The first 5 rows are patterns. Each new row is the sum of 2 different patterns, raised or lowered, with some noise. Before adding, each is slid sideways (what falls off one end comes back at the other) and multiplied by a number that may be negative. Names go in the order of the patterns.
In the rows, zero is written as 128.
Some rows, each with the names of its patterns after it:
[112 128 157 142 110 144 118 134 115 103  91 123 149 135 153 154 105 125
 164 146 119 159 157 127 136 123 131 111 125 133 133 112 121 138 145 135
 135 121 112 134 159 125 171 143] | (2)
[131 125 137 126 124 113 105  71 124 104 137 114 130 137 113 125 118 140
 159 140 140 127 133 147 110 103 134 109 181 131 128 131 107 126 160 129
 142 117 119 140 129 115 119 134] | (4)
[138 131 126 119 142  93 152 151 116 138 119 125  89 142  93 151 146 136
 144 125 116 123 111  97 137 167  88 124 106 119 160  88 121  96 117 140
 117 134 154 123 141 129 104 146] | (3)
[139 125 123 130 148  96 152 141 111 133 144 124 122  94 134 120 119  93
 118 136 149 114 121 133  96 118 104 139 142 123 140  86 145 112 120  81
 166 124 133 123 139 157 146 134] | (0)
[144 126 139 100 109 109 145 120 111 106 150 124 145 117 109  94 143 149
 135 161 137 145 104 114 122 140 142 101  69 126 132  88 124 141 143 147
 133 163 146 131 113 114 137 123] | (1)

New rows. What belongs after each?
[ 94 117 107 124 140 110 161 138 120 156 125 102 150 143 162 127 126 148
 129 157 145 104 149 130 127 121 151 121 141 136 140 137 158 105 143 126
 138 112 168  95 133 104 104 146] | (3) (0)
[ 51 116 128 100 100  61  90  84  73  36  95 139  80  85  70  96  91  52
  65  80  97 104  98  67 135  77 101  54 108 107 109  95 106 113 123  71
 126 114  78 107 108  64  82 120] | (3) (0)
[145 167 158 180 150 173 200 151 173 149 184 194 148 153 141 161 208 165
 134 195 146 168 195 175 201 171 159 190 168 150 163 186 147 184 184 154
 172 167 145 108 137 153 170 146] | (4) (0)
[112 114 121 131 172 142 134 122 149 149 105  89 122 100 182 146 119  98
 109  86 140 139 139  89 102 152 117 124 114 141 148 158 140 101 118  89
  82  97 123  70 121 119  99 108] | (2) (4)
[149 165 117 165 144 149 152 134 160 122 134 121 124 135 106  98 129 127
 120 153 139 159 108 138 162 146 153 125 103 140 123 156 140 134 115 133
 129 142 127 122 114 148 137 158] | (4) (1)
[133 143 152 137 128 106 142 180  81 105 123 105 208 103 129 110 103 136
 154 134 164 118 133 141 112 129 130 138 136 121 148 103 148 136 101  88
 123 104 109 130 106 156 136 135] | (4) (3)
[130 158 146 178 131 102 135 108 112 143 111  86 104 142  97  87 146 138
 133 143 111 130 130 124 161 136 101 112 112 132 146 138 123 110 139  85
 116 146 123 104 118 160 131 184] | (2) (4)
[111 149 184 129 138 177 146 138 151 117 107 142 128 156 156 125 162 153
 152 149 121 171 151 134 131 134 154 177 110 133 121 152 163 152 157 106
 118 123 123 134 162 184 131 156] | (3) (1)
[109 116 107 122 121  97  70  95 133 115 127 133 123 100  82  90 118 103
 110  45 111 114 107  70 117 112 120 100 108 103 100  86  97 114  99  99
 128  93  70  98  87 107  99  96] | (0) (1)
[195 134 173  99 140 134 129 120 150 159 180 167 136 120 154 141 148 167
 134 182 167 144 174 127 153 106 159 148 141 146 181 158 157 153 159 154
 136 183 145 100 179 153 143 159] | (3) (0)
[128 156 162 164  92 151  83  84 139 112  98 118 140 112 123 118  90 164
 126 160 139  95 159 145 158 128  99 128 113 111 146 109  95 146  69 104
 138 129 108 101 171  92 117 130] | (2) (3)
[108 152 157 137 141 106  90 150 119 122 166 146 134  89 136 113  98  70
 167 123 114 112 144 168 147 135 126 105 123 159 138 130 162 120 105 156
 152  97 130  78 137 102  89  51] | (2) (0)
[114  83  51  86 105 140 106 143 129 115  96  95 120 150 135 108  67 116
 139  68  88 128 111 176 121 142 131 100 102 131 120 126 118 106 134  95
  89  93 134 110 104 104 128 106] | (4) (1)
[151 186 137 139 125 155 160 159 184 167 208 119 149 143 145 118 138 170
 116 140 138 153 180 101 178 103 135 182 143 143 183 152 196 150 141 176
 195 166 147 133 178 133 165 205] | (3) (0)
[137 129 154 153 159 107  98 168 170 183 133 173 142 103 115 147 132 114
 108 127 159 147 110 129 125 139 123 167 150 154 104 122  97 150  92 147
 106 144 160 154 118 107 142 130] | (4) (1)
[134 109 137 149 129 177 145 165 102 109 124 139 159 107 130 163 171 120
 133 114 115 138 133 130 162 135 152 118 122 113 174 129 102 101 133 129
 105 138 176 147 159 149 197 159] | (0) (1)
[130 125 122 127 161 157 152 143 112 149 154 118 109 129 126 151 147 148
 126 123 124 151 105 149  96 139 152 137 129 121 128 131 117 116 137 151
  92 111  67 122 132 110 114 105] | (4) (3)
[ 94 105 124  86 128  98 131 140 162 108 150  92  95 108 114  90 145 124
 112 143 123  76 142  84 136 114  79 116 113 143 138  90 113 110  65 106
  83 121 145  93 114  75 130 106] | (3) (0)
[104 128 176 136 133 119 144 134 131 129 170 156 154 157 103 174 145 145
 112 166 155 129 163 169 160 170 145 152 119 154 127 176 137 171 171 134
 140 153 132 119 130 180 119 141] | (3) (0)
[101  93  88 122 105  72 112  77 103 109 111 109 117  88 115 104 147  63
  83  94  99 120 133 118  73 123  57  80  82 107 110 114  94 104 147 138
  71 126 137 120  97  63 121  98] | (3) (1)
[ 99 114 115 102 128 164 100 111 156 101 128 139  91 128 128 133 123  91
 100  75  83 132 103 130 151  75  98 135 126 111 124 162  87  96 118 101
 105 109 148 100 125  86 101 115] | (2) (3)
[ 98 100  92 105 113 158 101  68  94  92  82  81 136 122 124 101 112 138
 159 109 123 152 110  88  94  93 112  95  89  88 127  93  97 127 101  92
  92 147 117 137  92 128 144 156] | (2) (1)
[139 115 155 134 101 129 115 123 161 124 116 107 137 109 106 182 111  84
 128 139 132 141 165 129 187 137 118 110 114 113 122 156 153 135 105 102
 147 114 155 134 105 173 154 167] | (2) (3)
[ 91  72  58  77  52  93  77  87  56  71  85 110  78  72  77  48  70  69
 105  93  62  95  20  84  83  75  27 104  91  76  87  87 117 115 114  95
  66  78  63  81  73 105  66  58] | (2) (0)
[188 146 147 150 185 147 138 129 171 170 183 176 169 158 146 124 142 144
 186 138 151 125 178  99 148 132 132 145 132 122 153  89 145 147 141 138
 180  95 131 151 146 134 140 148] | (4) (0)
[118 154 107 105 123 130 151 112 153 113 129 141 111 116 137 155 113 171
 116 133 112 104 129 125 154 127 156 122 125 127 132 137 136  93 133 114
 141 126 116 132 119  88 152  97] | (3) (0)
[ 82 128 127 132 154 130 146 123 100  89 156 134 114  79 102 151  92 142
 139 126 142 121 133 142 114 105 123 118 107 133 123 136  90 130  89 118
 123 101 106 144 142 127 136  90] | (3) (1)
[106 126 129 139  82  63 124 134  68 112 146 155 151 137 152 126 134 139
 105 175 132 122 123 161 110  87 119 132 123  94  78 111 115 161 121 131
 120 120 140 165 170 121 170 126] | (2) (1)
[138 144  98 116  70 134 148 137  88 122 159 111 108 135 119 130 128 163
 105 142 136 132 141 131 114 118 100 135 139 117  74 125  93 130 138 123
 103  92 140 101 143 134 142 160] | (2) (0)
[125 139  91  89 145 140 119 148 134 160 103 123 127 155 142  99  66 134
 134  90 146 138 152 129 114 155 125 157 101 123 140 153 109 124 129 105
 102  85 123 116 106 108 143 116] | (0) (1)
[ 93  96 102  83 113 104 104  97 128  98 108  88  96  91  58  86  76 108
  66  47  59  89  87  94  64  90  84  93 124  49 111  94  93  88  79  55
  96  88  74  52  72  91  68  92] | (4) (1)
[ 88  51 101 122 119 111 114  69 110  89 142 135 116  91 126 126 124  82
 115  84 117 131 148 107 128 104  91  86  99 131 114 124  97 102 126 144
  99  94 147 107  80 100 104  97] | (4) (1)
[100 127 121 167 136 159 100 100  98  84  97 133 120  68  63 105  71  85
 105  89 127 128 120 126  56 105 119 112 117  97  74  99 101 133 114  73
 107  83 105 117 104  87  88 127] | (2) (4)
[ 95 113 112 166 126 103  86 160 125 137 144 113 108 130 133 136 149 164
 127 115 119 159 106 140  97  71 113 109  71 118 126 144 145 126 141 169
 105 102 126 128 107 143 129 164] | (0) (1)
[151 115 148 164 159 162 172 146 184 161 120 155 153 147 161 156 160  88
 180 133 127 177 143 124 102 182 101 187 168 172 194 186 144 126 130  98
 136 214 121 116 111 155 153  87] | (2) (3)
[179 141 139 167 132 190 178 183 171 117 146 139 132 162 113 101 174 135
 108 144 159 169 148 187 150 140 161 129 145 159 182 145 181 132 110 126
 115 162 154 138 151 197 134 123] | (3) (1)
[112 162 122 126 133 148 120 117 106 133 139 177 100 118  93 143 180 115
 160 118 144 124 116 135 168 144 121  86 117 151 112 133 145 148 162 116
 182 167 128 126 117 146 107 162] | (3) (1)
[146 137 135 138  99 136 123 141 134 138 152 149 129 148 124  91 138 104
 189 148 133 148  84 148 150 131 112 154 125 150 131 137 152 156 142 140
 143 131 137 141  92 106 143 106] | (4) (0)
[174 133 158 126  86 141 136 134 130 115 165 117 153 170  90 142 126 129
 113 152  82 157 143 151 158 123 126 142 125  99 143 176  92 132 115 139
 185 142 132 120 118 158 124 137] | (4) (3)
[147 107 109 106  54 136  92 151 117  95  93  96  80 116  70  97 109  85
 100 117  84  86  76 104  65  62 124  92 108  87 124 103 172  75  76 117
  84  87  94  86 110 101  74  51] | (3) (1)
[166  70 117  81  82 116  76 128  91 124 148  87 119 171 126 122 140 114
 133 131 112 113  92 122  86 141 119  98 129 122 116  83 124  70 142 154
 123 162 124  91 112 121  94 108] | (2) (3)
[ 98 164 137 123 130 143 165 144 142 146  87 122 111  98 148 156 110 158
 143 122 140 156 149 138 174 157 131 147 123 140 124 143 166 198 123 153
 133 164 139 137 145 124 152 153] | (2) (4)
[120  90 114  94 117  93  92 115 130 147 138 136 117 122 114 163 122 117
 111 113 178 146 101 126  89 130 165 148 117  92 108 101 117  94 138 139
 130 106 115 147 174 110  98 113] | (4) (1)
[156 152 145 148 124 134 151 136 185 176 132 153 167 197 115 161 154 177
 158 147 149 143 112 135 136 134 171 182 121 136 133 134 208 129 161 110
 145 178 158 140 178 133 171 168] | (3) (1)
[138 101 169  95 134  97 126 139 160 139 132 106 116 121 102 120 148  97
 124 105 124 144  91 107  78  68 131  98 136 135 123 144 119 105 130 143
 152 131 129 134 105 161 126  98] | (4) (3)
[140 181 112 146 157 186  86 125 125 134 134 123 109 102 131 101 125 150
 117 139  98 138 138 141 114 150 167 206 133 120 140 145 121 151 122 115
 129 139 138 118 157 117 126 134] | (2) (0)
[100 104  88  64  86  77  68 122  88  86 108  95 128  87 118 133 140 118
  92  85 127  92  78 132  94 163  94  88 106  77 138 107 117 117 136  64
 111  97  97  85  79  86  91 100] | (4) (0)
[ 78  60 104 100  80  86 135  92 120  89  67  85 117 117 103 116 117  84
  97 105  86 117 104  73  23 107  78  85 109 115 123 111  93 121 102  78
  94 115  75  90  93  88 133  46] | (3) (1)
[197 154 145 178 146 135 119 130 141 123 144 180 163 176 127 159 125 137
 144 173 168 152 102 142 151 164 120 132 145 170 157 189  89 120 135 108
 151 131 143 160 139 139 138 162] | (4) (1)
[120 112 126 101 158 122 164  76 106 124 122  99  89 109 113 108 127 116
 114  87 118  39  97 107 119  88 117 129 130 108 112 136 173 135 116 101
 132 135  95 116 128 119 156 106] | (4) (0)
[118 123 100  86 105 115  80 144 144  65 107 113 113 117  91  94  89  88
  99  70 108 142 108 136 129  76 113 143 120 101 121 139  81 128 121 101
 103  98 105  83 100  78 129 132] | (2) (3)
[106  98  96 139 113  92  96 138 112 126 114  99  85 119 116  80 138 109
 133  85 108 117 113 124  87  78 134 126  95 114 129 144 118 104 149 119
 157 104 107 124  97 125 139 123] | (4) (1)
[ 69 131 106  93 111  80 104 103  85  96 100  87  95  84 104  83 114  94
  80  77 107 110  93 103  52 107  61  95  84 108 118  66  52  81 111  96
 104 118 110 116 120 107  91 105] | (4) (1)
[106 129 132 103 110  78  85  76  74 141  98 130 101 151  50 105  91 130
 109  89  71 101 107 121  91 105  69 140  95 116 105  79  78  79 102 117
 115 122 113 125 100 118 132 118] | (0) (1)
[113 130 144 113 108 152 134 102  83 107  77  82 114 120 105 117 129 110
 113 111 119 156 162 135  88 115 107 111 120 121  75 109 140 113  81 103
 105  98 109 120 135 123 119 121] | (2) (1)
[141 131 125 131 142 192 167 168 125 155 172 143  99 146 109 199 159 163
 129 103 131 141 133 137 147 141 156 128 117 156 195 147 132 182 142 126
 113 103  81 109 103 149 138 152] | (4) (1)
[120 127 123 134  86  98 116  69  76 128 128 110  96 135 109 103 108 115
 155 169 122 109  80 107  84 133  85 115 100 135  83 100 148 126 129 128
 131 119 113 133 109 146 120  89] | (2) (0)
[ 63 121  96 149 134 128 149  88 144 114 135 119 171 139 134 134 157 137
 126 143 128 167 131 133 151  94 148 166 119 145 138 120 137 106 124 123
 126 111 125 147 148 121 114 119] | (4) (0)
[ 98 111 125  94 119 123 131 132  85 103 119 131 117  91  76 105 118  88
 122 146 181 131 141 127 138 112  93 118 122 120 111  81 110  85  97  97
 108 123 125  91 144  54 119 104] | (4) (1)
[106 183 130 149 133 125 103 139 115 157 118 106 117 157 122 143 130 117
  97 155 152 137 157 125 106 108 100 132 136 150 115  63 130 133 102 152
 156 161 150 141 179 137 114 124] | (4) (1)
[128  67 128 118 125 159  96 122 106  70 116 118 108 142  83  90 114 112
 106  87 145  89  86 123  96 114  99 127  53 135  67  98  91  93 117 105
 110 116 146 124  84 154 112 132] | (4) (3)
[171 102 164 114 180 186 189 148 127 136 114 129 115 181 191 127 135 121
 167 229 124 144 166 146 149 129 136 166 116 144 148 147 178 150 157 135
 147 152 153 189 185 125 168 163] | (3) (1)
[ 49  67  94 131  71  90  94 100 101  68  82 119  82 117  90  78  77  81
  72 101  73  85  42 132 104  96  86  63  55  71 122  69 136 110 111  83
  72  71  98  89  37  40 117  59] | (3) (1)
[135 159 111 176 131 141 147 121 130 152 119 196 134 129 136 130 104 181
 143 136 125 137 144 129  91 131 132 133 107 134 137 145 105 104  80 107
 102 126 127 144 138 126 101 138] | (4) (0)
[131 169 130 122 155 106 112 151 144 121 114 182  93  96 154 120 152 142
 191 126 169 111 130 134 117 132 149 138 159 182 126  80 181 114 147 161
 108 157 140 184 140 134 146 139] | (2) (3)
[106 147 133 115 173 135 173 151 110 147 119 161 133 137 136 134  90 116
 104 141 140 105 103 145 127 149 109 137  89 125 154 130 164 137 170 102
 143 112 126 135  96  81 137 140] | (3) (1)
[118 105 105 109 136 141  88 121 101 118 144 105 132 148 119 149 104 137
 137 110 140 124 111 120 100 112 106 114 125  81 153 156 106 147  69 115
  90 127 112 139 107 125 121 127] | (4) (3)
[119 127  99 100 133  99 100 107 132  97 112  87  95 140  82 105  94 101
 121  96  99  85 104 103 117  80 129 123 103 107  99 132 111 138 138 102
 122 120  95  63 126  74 174 129] | (4) (3)
[166 145 133 183 141 205 178 129 155 195 177 131 168 149 150 148 137 132
 171 228 167 199 174 144 149 180 186 146 192 169 125 153 141 159 136 135
 175 182 136 167 117 171 164 160] | (2) (4)
[148 149 121 119 101 122 147 153 124 171 121 113 161 155 121 148 122 132
 130 118 103 112 133 150 125 113 129 111 136 113 144 136 113 146 121 142
 155 131  78 159 154 146 114 153] | (2) (0)
[144 109 151  59 102  80 105  97  78  68  91  99 115 115 103  74 121  81
 117 116 127 100  96 106 159 109  96 127 129 117  82  63  85 103 113 141
 131 147  75  82 136 109 134 108] | (2) (0)
[152 126  99 137 136 136 155 131 167 151 125 158  90 162 123 146 159 175
  90 139 124 151 137 111 123 142 135 137 140 140 116 164 125 146 171 179
 129 160 136 172 135 139 154 165] | (4) (0)
[209 145 162 158 132 173 155 193 171 152 151 150 192 213 158 176 216 168
 171 117 148 164 139 170 167 155 173 150 178 159 163 159 201 186 181 153
 173 179 183 151 178 171 217 186] | (4) (1)
[116 111 113 107  84 112 116  95  66 109  86  93 104  79  82  78  92 101
 100 139  60  97 120 137  55 115 107  94  85  62  75  72  78  91  99  75
  69 120  81  84 106  81  69  94] | (2) (0)
[184 167 163 140 147 140 175 156 163 163 226 161 196 144 161 135 164 189
 166 193 155 143 131 136 156 164 153 156 137 155 178  86 156 170 171 195
 164 157 173 148 158 155 152 155] | (4) (1)
[147 117 103 135 148 155 137 132 140 101 167 133  96 142 104 173  94 142
  99 136 143 164 140 138 107 116 122 102 125 155  94 125 107 128 156  90
 107  80  67 137  98 146 141 123] | (4) (3)
[133 104 141 158  91 135  83  93 155  67 156  94 110 137  94 125 169 115
 142 112  89 147 135 112 115 117 134  87 148 141 108 116  96  68  83 113
  97 127 141 137 128 117  99 127] | (4) (3)
